The rows come from 5 hidden closed curves, with some noise, and rows from the same curve form a group. Each curve winds through 8 dimensions. The rows are also pushed far along 5 directions, which tell nothing about the answers.
Some rows, each with its group after it:
[ 3 -5 -6  0  2  3 -7  7 10  0  7 10 -6  5 -6 15  7  3  1  6  2 -3  0 -2
 -5] -> (2)
[-16  10   2  -1 -11   7  -5  -2  -7  -1  -7 -10  12 -11  -1  -9   8 -12
   0  10 -17   2 -13  -9   8] -> (0)
[ 17  -7  -5   7   3  -8  17  -3 -10   3   5  16   3  -5   8   8  -1 -15
  -1 -20  -3   5  -2  17  -4] -> (1)
[ -5  -1   2  10  -9   3  -9   8  -2   4  -1   8   5  -7  -6  -3   6 -12
   6   4   0  -2   1   1  -2] -> (2)
[  0  -8  13   7  -4  -8  14   1  -5  -3  -5   0   4  -8  23 -14 -19  -4
  -7 -10  -9  12  -8   8  -1] -> (0)
[-10  -2  23  13  -5  -6  -1   4   1  14  -2  -5   1 -14  22 -11  -4   1
  -1   4  -5   4 -21  -4   2] -> (2)
[-16 -16   9   9   6  13 -15  -3   6  29  -1   2  -6  -1  26  -1   2   6
  -5  15 -10   3 -10   2  -9] -> (4)
[ 13  13 -10  -2   4   4   4  -7  -8  -1   1   7   6   5 -14  10   9  -8
   3  -9   7  -6   8   1   3] -> (4)
[-18  18   7  17 -10  14 -24  12  -7   2 -13  -2   2 -18 -21 -19   9 -11
  15  27   7  -7   4 -21  -3] -> (2)
[ 16  12   9  10  -8 -21  13  20   5 -20  -2   1 -12 -11 -12  -3 -19   5
   9  -6  18  -3   7  -9   2] -> (0)
[ 11   6  -6  -5   1  -9   9  -6  -3 -14   2  17   0   3 -10   0   2  -5
   2  -9  12   1  16  -8   5] -> (2)
[ 12   7   9  10   1 -23  12  12  -3 -13   1   0  -6  -6  -4  -4 -10   3
   6 -10  21   2  -2   3  -6] -> (2)
[-26 -13  17   4  -6   1 -17  -6   9  21  -5  -8   3   6  25  -3   8   1
  -6   9  -4   4 -22  -1   8] -> (1)
[ 13  11  -5   6   2  -1  -2  12  -2  -9   4  14   3  -6 -23  11   0  -3
   5   5  13 -11  11  -3  -8] -> (0)
[-4 -7 -3 -5  2  0 -3 -4  5 -7  3  1  6 10  0  6  3  3 -7  2 -1  1 -3  2
  0] -> (4)
[  8   7  -6  -9   0 -12  13  -9  -7 -17  -4   7   2   9  -7   1  -9  -1
  -2 -14   8   2  15   2   8] -> (4)
[ -7  -6   4 -10  -1   8   1 -13   5  -1  -1 -11   1  15  11  -6   3   6
  -6  -4  -8   7 -13  -8  17] -> (2)
[-10  -2   1  -8  -3 -10   2 -10  -4   8  -1   8   9   2  15   7  -2  -5
 -10  -5  -6   6  -3   8   0] -> (4)
[ -4   8  -4   2  -2  -1  -1  -9  -6  -6 -10   4   2   1  -5   0   1  -7
   2   2   2  -1   7  -4  10] -> (4)
[  6   7  -5 -20  -2 -10  11 -16  -8  -7   3   1  11   3 -11   6   6  -5
 -11 -16  -4   1  -4  -3  17] -> (4)
[-17   3  17  10  -1  -1 -18   9   2  -3 -16 -12 -11  -3  -4 -25 -15  13
   2  18  17   3   3 -14  -6] -> (0)
[  3  -2  -4 -12   2  -2  12  -8  -2 -12   2 -13   5   6   2  -7   1   5
  -5 -10  -6   4  -1   5   6] -> (3)
[ -9   0 -14  12   6  27 -27   3   5  21  -4  11  -8   2 -10  17  17   1
   8  25  -5 -15  15   2 -11] -> (1)
[  6   0   2   9   4  -1   0  -1 -11   6   2  10   6  -9  -7  -4   6  -9
   0  -5   5  -3   3   6  -7] -> (2)
[  2  -1   2  -9  -1  -9   9   1  -2 -13   1  -6   2  10  -1  -6 -15  13
  -2 -11   0   1   6  13   1] -> (4)
[  8  15 -14 -13   2  -2  13 -11  -8 -17   3   5   6  -2 -15   7  10  -8
  -1  -3  -7   0   2 -13  12] -> (3)
[ -5   3  -5 -14  -3  10  -1 -17   4   2   0   3  14  11   9  17  11  -9
 -14   1 -15   2 -16 -10  16] -> (3)
[  7   4  -5  -4   2  13   2 -10  -3  -1   5   5  14   3  -1   1  15 -12
   0  -1  -2  -1  -4  -9   6] -> (0)
[-23   7  -1 -18  -5  -1  -4 -24  -8   2 -11  -6  14   8  11  -1   4  -7
 -14   3 -11   9  -9  -6  14] -> (4)
[ 3 -8  3  7 -9 -9  5 12  3 -8  2  8 -3  1  1 -5 -8 -2  7 -9  4  4  4  8
 -2] -> (2)
[ 14   9  -8 -13  -4 -15  10   1  -7  -2  11  15  11  -8 -21  15   7  -9
  -5 -16   1  -7   3   3   2] -> (4)
[-23  -1   2   2   8   6 -26  -3   5  10  -5 -10 -12  12  -5   1  11  16
   6  22  11  -4  -2  -5  -3] -> (2)
[ 12  10 -10  -5  -1   4   7   1   0 -17   1   6  -3   7 -11  -4   1  -2
  10  -4  10   0  17 -10   2] -> (3)
[ 23  19 -11   8  -4  -2  14   8 -10 -19   1  20  10 -11 -20   6  -2 -19
  12  -7   6  -9  18  -1  -1] -> (0)
[ -4   3  18   9  -9 -21   9   4   4  -5  -6  -4   0  -9  17  -2 -15   5
  -5  -4  -1   1 -10   1   9] -> (1)
[ 10  11   0  -5  -7  -6   6   3   4 -14  -2  -7  -2  -3 -16   0  -3  -2
  -1  -5   6  -3  -1 -13  14] -> (0)
[ -2   0   6  11   0 -13   9   0  -5 -11 -10  -3  -9  -1  10  -6 -13  -2
   4  -4   6  11  -7   2   5] -> (1)
[ -3  -1  12   9  -8 -17   5   8  -5  -4  -1   3   6 -11   6 -11  -8  -4
   2  -5   4   2   1   8  -3] -> (3)
[  4  10   7   0  -9 -27  29  -7 -12 -10   0   6  12 -24  18   2  -4 -18
  -9 -14 -16  10 -18  -2  11] -> (3)
[ 6  4 -5  1 -5  4  3  2 -1 -1 -3  9 -1  0 -5  0 -3 -3  3 -5 -2 -4 15  2
  4] -> (1)
[ -6  23  -3  -8  -5  -7   6 -12 -10 -14 -13 -11  11  -2  -7   1  -1  -7
  -4   0  -1  -2  -1  -6  15] -> (3)
[  4   1   1   5 -11  -9   3   4  -5   6  -1   9  10 -11  -5   7  -1 -14
  -1 -11  -4  -6   0  13   5] -> (0)
[-15  -5  11   0  -2   0  -8   3   5  18   5   1  -6   3  20   1  -2  14
   5   8  -5   1  -7   2  -4] -> (3)
[ -1 -11   1  -1  -5  -1  11  -2   0   0   1  -4   4  -1  18  -3  -2  -8
  -5  -9 -17  11 -14   8   2] -> (1)
[ 1 -5  7 -3  2 -8 -1  9  6 -5  9  4 -2  2 -5  2 -5 15 -2  2  5 -3  1  0
 -6] -> (3)
[-21 -13   3   4  -2   0  -9  -7  -1  23  -1   4   8 -11  23   5  11 -10
  -9  10 -20   4 -13   9  -5] -> (2)
[  4   2   6  -8   0  -9   3   4   3 -10   8   3   1   3  -8   0  -6  13
  -2  -2   5  -3   2  -5   0] -> (3)
[ 20  -9   0   7   6  -6   3  18  -1   5  12  18 -10  -4 -16  10  -8   5
   4 -12  11  -4   5  13 -18] -> (1)
[-18   7  10  11  -4  -4  -8   5  -6   3 -12  -6 -10 -13  -2  -9  -6   7
   1  14  -4   2  -7  -6  -1] -> (0)
[-13   8   0  -4   0   0  -7 -14  -9   4  -9   3   6   2   0  -1   2  -3
  -3   5   1  -1   5  -2   6] -> (4)
[ -3  10  13   3   2 -12   6   0  -5  -2  -4  -6   4  -7   9  -5  -8   4
  -5   1   4   3  -9  -3  -3] -> (4)
[ -7  12  10   2  -7 -11   4   2  -6 -13  -6  -2   7 -17   0 -15  -5  -7
  -2   9   2   3  -1 -16   1] -> (4)
[-11  -1   4   9  -6   2  -6   1  -1   5  -4   4   6  -5  10  -1   5 -11
   0   7  -5   5 -11  -2  -2] -> (0)
[ 12  -3  -7  -4  -5   5   9   3   4  -5   9   3   3   2  -3   9   4  -4
   4  -9 -12  -4  -2   4   7] -> (0)
[ 14   4   3   3  -2  -3   2  13   1  -5   9   5   4  -5 -15  -5   1   0
   7  -5  13  -9   9   0  -6] -> (1)
[ 2  5 -1 -2 -4  1 -5  0  4 -4  0  3  3  5 -8  1  7 -2  1  1  9 -4  4 -8
  5] -> (1)
[-17  -7   8   8   0  11 -27   0   2  22  -8   1   4  -2   0  -1   7  -4
  -7  17   5  -3  -7  -3  -8] -> (0)
[  0  -2   7   3   4   3  -8   9  -1   0  -2  -2 -18   4 -14 -13 -13  17
   6   2  14   2   5  -5  -5] -> (1)
[ 11  -3  -2 -11   0  -7  11  -5  -8  -6   4   4   4   4 -10   4  -5  -6
  -9 -20  -3   6  -8   5   7] -> (1)
[-9  1  3  9 -1 11 -7 -2 -7  5 -7  3  8 -5  5 -7 -1 -8  0 10 -7  0 -1  0
 -3] -> (0)
[  8  -1  -4  -1   7   8  -7  13   5 -12   6  -2 -13  11 -26  -5  -5  21
  10   4  12  -7  14  -1  -8] -> (2)
[  0  -4  -9 -16  -5   1  10 -23  -2   5   0   3  11  10  13  12  14 -18
 -12 -18 -15   9 -13   1  20] -> (4)
[  9   5  -8   2  -4  -4   3 -12 -13  18   8  34  28 -19  -3  22  27 -37
 -10  -7  -7  -7  -3   3   1] -> (2)
[ 0  2  9  8 -5  5 -2  4  0  8  1  2  2 -9  5 -6  2 -3  3  3 -4 -2 -6 -6
  3] -> (2)
[  0 -10   7   0   8   4   3  -3   6  -3  -2  -6 -10   8  12  -4 -11  13
 -10   1  -2   8  -9  -6   0] -> (0)
[ 11  -2 -14  -2   2  -2   2  -4  -3  17  11  20  17   0  -1  37  16 -16
  -9 -11  -9 -12  -4  23  -4] -> (3)
[-3 -2 -4  0  3  3 -8 -9 -2 10  2 19  5  1 -2  7 16 -9 -2  4  3 -3  5 -5
  1] -> (2)
[ -1   2   8   3   2   1 -10   0  -1  13   7  11   8  -3  -1   2  10   0
   0   6   8  -7  -1  -5  -5] -> (3)
[-2 -8 -4 -6 -1  9 -2  3  8 -6  3 -9 -2 14  1 -3  0  8  2 -2 -4  3  0  3
 -1] -> (4)
[  3   9   8   4  -4   2   6   4  -7  -2   2   2   5 -17   0 -17  -3  -3
   5   3  -5  -2   4  -8  -1] -> (3)
[  6  -2   2  18   7   7  -4  12   6  -5  -6  -2 -15   0  -1  -9 -10  10
   8   9  15  -3  15   1 -13] -> (3)
[ -8  14   5   0   2   5 -10   3  -8 -11 -11 -12 -12  -2 -26 -19  -8  10
   7  11  12   2   3 -19   2] -> (1)
[ -3  -7   1   3  -4   7   3   2   4  -8  -5 -11  -6   5   8 -13  -6   1
   5  -1  -5   9  -4  -1   4] -> (1)
[ -7  11  -8 -10   2   0  -4 -15 -11   0  -6   3   6   3 -14   7  10  -4
  -7   1  -2  -1   3  -4   8] -> (1)
[ 36   7 -13  -7  11   0  20   0  -1  -8  16  18   5   1 -15  20   3  -2
  -3 -17   5  -9  12   3  -6] -> (3)

New rows, each followed by its group:
[ 3 -4  7 -3 -5 -5  2  6  8  0  2 -7 -2 -2 -2  0 -4  3 -7 -5  0  0 -9 -3
  5] -> (0)
[ -1  14  -8 -23  -7   0   8 -22  -2 -25  -6 -11  15  17 -11  -5   9  -9
  -9 -10   1   4  -1 -18  30] -> (1)
[-2 -1  7  0  1 -8 -2 -3 -4 14  4  5  2 -8 -1  6  5  0 -5 -3 -2 -3 -7  3
  2] -> (4)
[ 12  18  -4  -4  -3  10  -1  -7  -8  -4  -3   1  17  -6 -22  -3   8 -16
   0  -1   5 -11   8 -14  12] -> (0)
[  2  11  -8  -8   1   6   3 -17  -8   4  -3   2   9   6  -4   6  13 -13
  -3  -8  -2   0  -2  -4  12] -> (4)
[-11  19  -9 -15  -4  10   2 -20  -9  -9 -14 -19   6   6 -10   0   6  -5
  -6   1 -15   2  -8 -12  25] -> (4)
[ -7   5  -4 -17   7  10  -3 -18  -1  -1  -1 -11   7  15   0   4  10   4
 -12   1  -5   2 -10  -8   9] -> (4)
[  1  10   3   5 -15  -7   6   6  -8 -16  -6   2   9 -11 -10 -13  -3 -14
   5  -4   2   3   1  -7   7] -> (2)
[-13  -6   4  -6  -1  12 -16   3  10   5   1 -11   5  12   2  -4   4  11
  -3  11   1  -2  -4  -1  -4] -> (3)
[ 10  -6   7   7  -6  -8   9  14   6  -1   7  15  -8  -6   6  -3 -13   7
   8  -5   0  -2  11   3  -4] -> (2)
[ -4  -4  -1  -3 -11  -5   6   1   3  -2   1   2  10  -2  12   8  -2  -9
  -5  -5 -16   4  -9   7   5] -> (3)
[-13  17   1  10  -2   3  -5 -10 -14  -3 -18  -8   5 -12  -3  -6   6 -19
   3  12  -1   4 -11 -13  11] -> (1)
[-21   4   0 -12   0   4 -19  -8  -1  10  -3  -8  -2   5 -12   1  11   8
  -3  13  -1  -3  -5 -11   6] -> (4)
[ 11  -2  -6  -4   1  -5   5  -3  -2  -7   7  12  10   4  -9   4   9  -8
   0 -11   8  -3   9   6  -1] -> (3)
[  6   0  -5  -3   6  17  -6   8   4  -5   7  -1  -8   7 -15 -13  -1  17
  12   7   4  -7  21  -5  -9] -> (3)
[ 11   1  -2   2   5  -5   6   1  -1  -2   2   6  -4  12  -1   7  -3   5
   4 -12  12  -1   6  11  -3] -> (4)
[ 22   8  -1 -12  -4 -19  31   1  -2 -32   0  -4   1  13   0  -5 -26   8
   0 -29   9   4  15   9   9] -> (3)
[-11  -2  28  15  -9 -19   6   6  -7  12   2   1  14 -22  30 -13  -6  -7
   0   0  -7   5 -23   7  -4] -> (0)
[  5   1   9  -3  -7 -14   9   3  -3  -6  -1  -1   9 -10  -2  -6  -9  -8
 -12 -11   1   4  -7   0   2] -> (0)
[-23 -10   2   0  -7   5  -8  -6   5   5  -8 -10   2   6  21  -2   3  -2
  -4   9 -15   8 -14   1   7] -> (3)
[ 20  10 -13 -15  -4  -2  16   5  -5 -17  10   5  13   1 -18   3  -1  -6
   0 -17   0  -3  12   4  -3] -> (4)
[ 2  5  2 -4  8 -1  2 -3 -1 -3  2 -2  2  6  0  3 -2  9 -5  0  5 -1 -2  1
 -5] -> (4)
[  0  17  -1 -17  -3   1   4 -20 -10  -7   2   2  24   2  -9   0  14 -12
  -9  -5  -3  -3  -5 -16  19] -> (3)
[ -6 -13   4  -1   4   0   7 -10   7 -15 -12 -19 -10  20  22 -14 -16  13
  -7  -5   0  13  -3   2  10] -> (3)
[-16   2  16   4  -4 -15   0  -1   4  -2  -8 -13   0  -4  22  -4  -7   3
  -8   7   1   8 -20  -6   2] -> (3)
[-15 -18   7  -3   6   7 -21   3  13  16  10   1  -5  13   5   8   5  22
  -4  14  -2  -4  -8   3  -8] -> (3)
[ 13  19  -4  -1   6   4   0   6  -5  -3   5   7   3  -7 -20   4   5  -1
   2   4  11  -9   9 -11 -11] -> (4)
[-10  -8   1  11  -3  16 -14   6   7   6  -5  -7  -7   4   6  -6   2   0
   9  11  -3   1  -3  -1   0] -> (1)
[  6 -12  -1  -4   7  10  -7  -5  12  -3  -1   0  -9  26  -1   1  -4  11
  -1  -3  16   1   8  -3   6] -> (0)
[ 26   2  -9  -4  -2 -18  19   1  -3 -15   9  20   5   9 -14  15  -5  -4
   1 -28  12  -6  18  16   5] -> (1)
[ -1  14   8  13  -4 -10   7   3 -11   4  -2   9   4 -31   5  -3   3 -13
   2   8  -7   0  -8 -11  -2] -> (3)
[-5  3  3  7 -3  1 -3 -1 -9  8 -3 -1  8 -9 -1 -3  2 -6  3  1 -8 -5  0  9
  1] -> (1)
[-14  12  12   4 -13 -21  13 -17 -15  -6 -19  -5  15 -15  20  -8  -7 -20
  -9  -6 -10  10 -15  -3  22] -> (4)
[ -5   2  -7   6  11  15 -19   6   2  -3  -4  -2 -19  11 -23   1   2  13
  11  16  14  -3   8  -7  -7] -> (1)
[  7   4   0  -2   2   1  -4   6  -1  -8   5   3  -3   3 -20 -13   1   8
  10   0  17  -5  17  -7  -4] -> (4)
[-10  12   3   3 -15 -11   9 -13 -10  -3 -14  -1  12 -16  10  -5   5 -27
  -5  -4 -11   9 -14 -11  21] -> (4)
[ 20  20  -9  -6  -4   0  13   3  -7 -14   5  14   7  -3 -16   0   2 -11
   9  -8   8  -5  18 -11   2] -> (3)
[ 12   5 -10  -9   9  11   3  -1   4 -13   3  -4  -5  12 -16   6  -4  16
  -1   1  -1  -7  12  -4   1] -> (3)
[  1  -4  -4  -3   0   2  -5  -1   0  21  12   9   8  -2   1  14  14  -2
   3  -2  -6 -11   2  14  -5] -> (2)
[ -8 -12 -13  -9   2  10 -18  -2   8  21   9   7   2  14  -8  30  19   2
  -4   3  -9  -7  -7  14  -3] -> (4)
[-37   8  18  13  -1   9 -33   6   5  15 -15 -23  -6  -7   8 -15   5  12
   3  38   6  -2 -14 -17  -8] -> (3)
[  8  19   5   9  -6 -12   4   2 -15  14   2  14  15 -33 -13   9  11 -22
  -2  -2  -2 -12  -6  -2   0] -> (4)
[ 15 -11   2   8   4  -7  12   5   4   3   4  14  -8  -3  11  12  -9  -2
  -9 -12  -2   5  -7   5  -6] -> (0)
[  3   3   9  -5  -1 -11   7  -6  -3  -3   5   7   9   1   4  -4   1  -2
  -4  -8   7   2  -2  -4   4] -> (3)
[  3   8  -6   0   4   6  -1  -1  -7   5   4  -3  11 -10  -9  -1  14  -7
   0   4  -4  -7   2   2  -6] -> (3)
[ -5  -7  -3  -1   6   5 -11   0   5   1   2   3   4  10  -1  10   6   5
  -4   9   1  -4  -2   5  -6] -> (4)
[ -2   5   6  10   0  -2  -7   7 -10   9  -2   4  -1 -15 -13   1   1  -6
   1   5   2  -2  -9  -1  -7] -> (1)
[-16  10  -4  -5  -9   8  -9 -11  -9   2  -8  -8  19  -8  -9   0  12 -15
  -6   9 -18  -4  -8  -3  14] -> (4)
[ 26  11  -3   4   4 -12  21   4  -5 -20   2  15  -8   1 -13   0 -11   3
   9 -16  16  -2  16  -2   2] -> (0)
[  3  14 -14   8  -2  14  -9   3  -6   8  -2  15  12 -11 -13  18  14 -21
   1  12  -5 -10   6  -2  -9] -> (4)
[-2  7  0 11  0 10 -6  4 -7 -1 -6  7  4 -6 -5 -7 -3 -6  6 11  0 -3  8 -2
 -6] -> (0)
[-16  20  -6  -7   2  27 -26  -4  -1   8  -2  -5  -4   7 -20  -6  15  10
  14  28   4 -11  13 -24   1] -> (3)
[  0  -8   2   5   0  -6  -2  -5  -1  13   5  22   4  -3  10  10  10 -10
  -4  -2   1   0   1   3  -3] -> (2)
[ -7 -19   4  -5   3 -11   5 -11   5  -4  -4   0 -10  24  22   1 -15  15
  -5 -13   1  12  -1  14   9] -> (4)
[ -3   5   5  12   2   8  -4  -1   0   1 -11  -6   0  -3   7 -11  -4  -3
   0   8   4  -1   3  -4  -1] -> (3)
[ -4   0   7  -2  -3  -3   4  -5  -1   1  -3  -7  -4  -1   4 -13   0   3
  -1  -6  -1   6  -7  -6  10] -> (0)
[-12  -5   5   0  -3  -4  -5   0   6   4  -3  -2  -3   2  11   2   2   2
  -5   6  -3   5  -9  -3   1] -> (1)
[ 10   4  14   9  -4 -25  26  -1  -7  -8  -3   4  -2 -12  17  -4 -15  -4
  -2 -19  -1   8 -10   3  11] -> (0)
[ -8  19   2   4 -10   8  -9   7  -2  -1  -6   1   8 -15 -10  -1   1  -7
   4  18  -6  -7   1 -17   1] -> (3)
[  0   4  -4   2  -2   4 -11   2   6   4   0   4   1   2 -12  16  10  -4
   1   6   4  -9  -3  -5   6] -> (0)
[ -4  -5   5   3  -6   3   2   9   6   0   2  -7  -6  -1   8  -5  -4   7
   6   1 -11   2  -7   0   4] -> (0)
[-4  0  5 -1 -2  2 -6 -6 -5 12  3  3 14 -7 -1 -5 14 -9 -2  0 -2 -3 -5 -1
  2] -> (4)
[  6  -5  11   0  -3  -7   8  -5   2   0  -2  -3   5   2  13  -5  -9  -3
  -7 -13   2   3  -7   2  12] -> (0)
[ 6 -1 -6 -5  1  9  2  0 -4  6  9  1 11 -4 -5  1 10 -4  0 -3 -9 -6  4  7
 -5] -> (3)
[ -3  29   8  23  -7  -3  -8  21 -12   6 -11   0  -5 -33 -19  -3  -3  -6
  14  18   6 -13   4  -8 -11] -> (4)
[ -3  -6   5   2   0  -4  -1   0   3  -1   3   3   7  -5   4   3   5  -4
 -10   3  -3   2 -11  -2  -1] -> (3)
[ -9  14  -9   1   2  13  -5 -19 -13  -6 -16  -7   6   1  -8  -4  13 -17
   2   8  -3   3  -5 -13  16] -> (1)
[ -4  10   0 -16  -2  -2   6  -7  -8 -15  -4 -13   9   7  -7 -12  -8   8
  -3  -5  -3   2   5   0   7] -> (4)
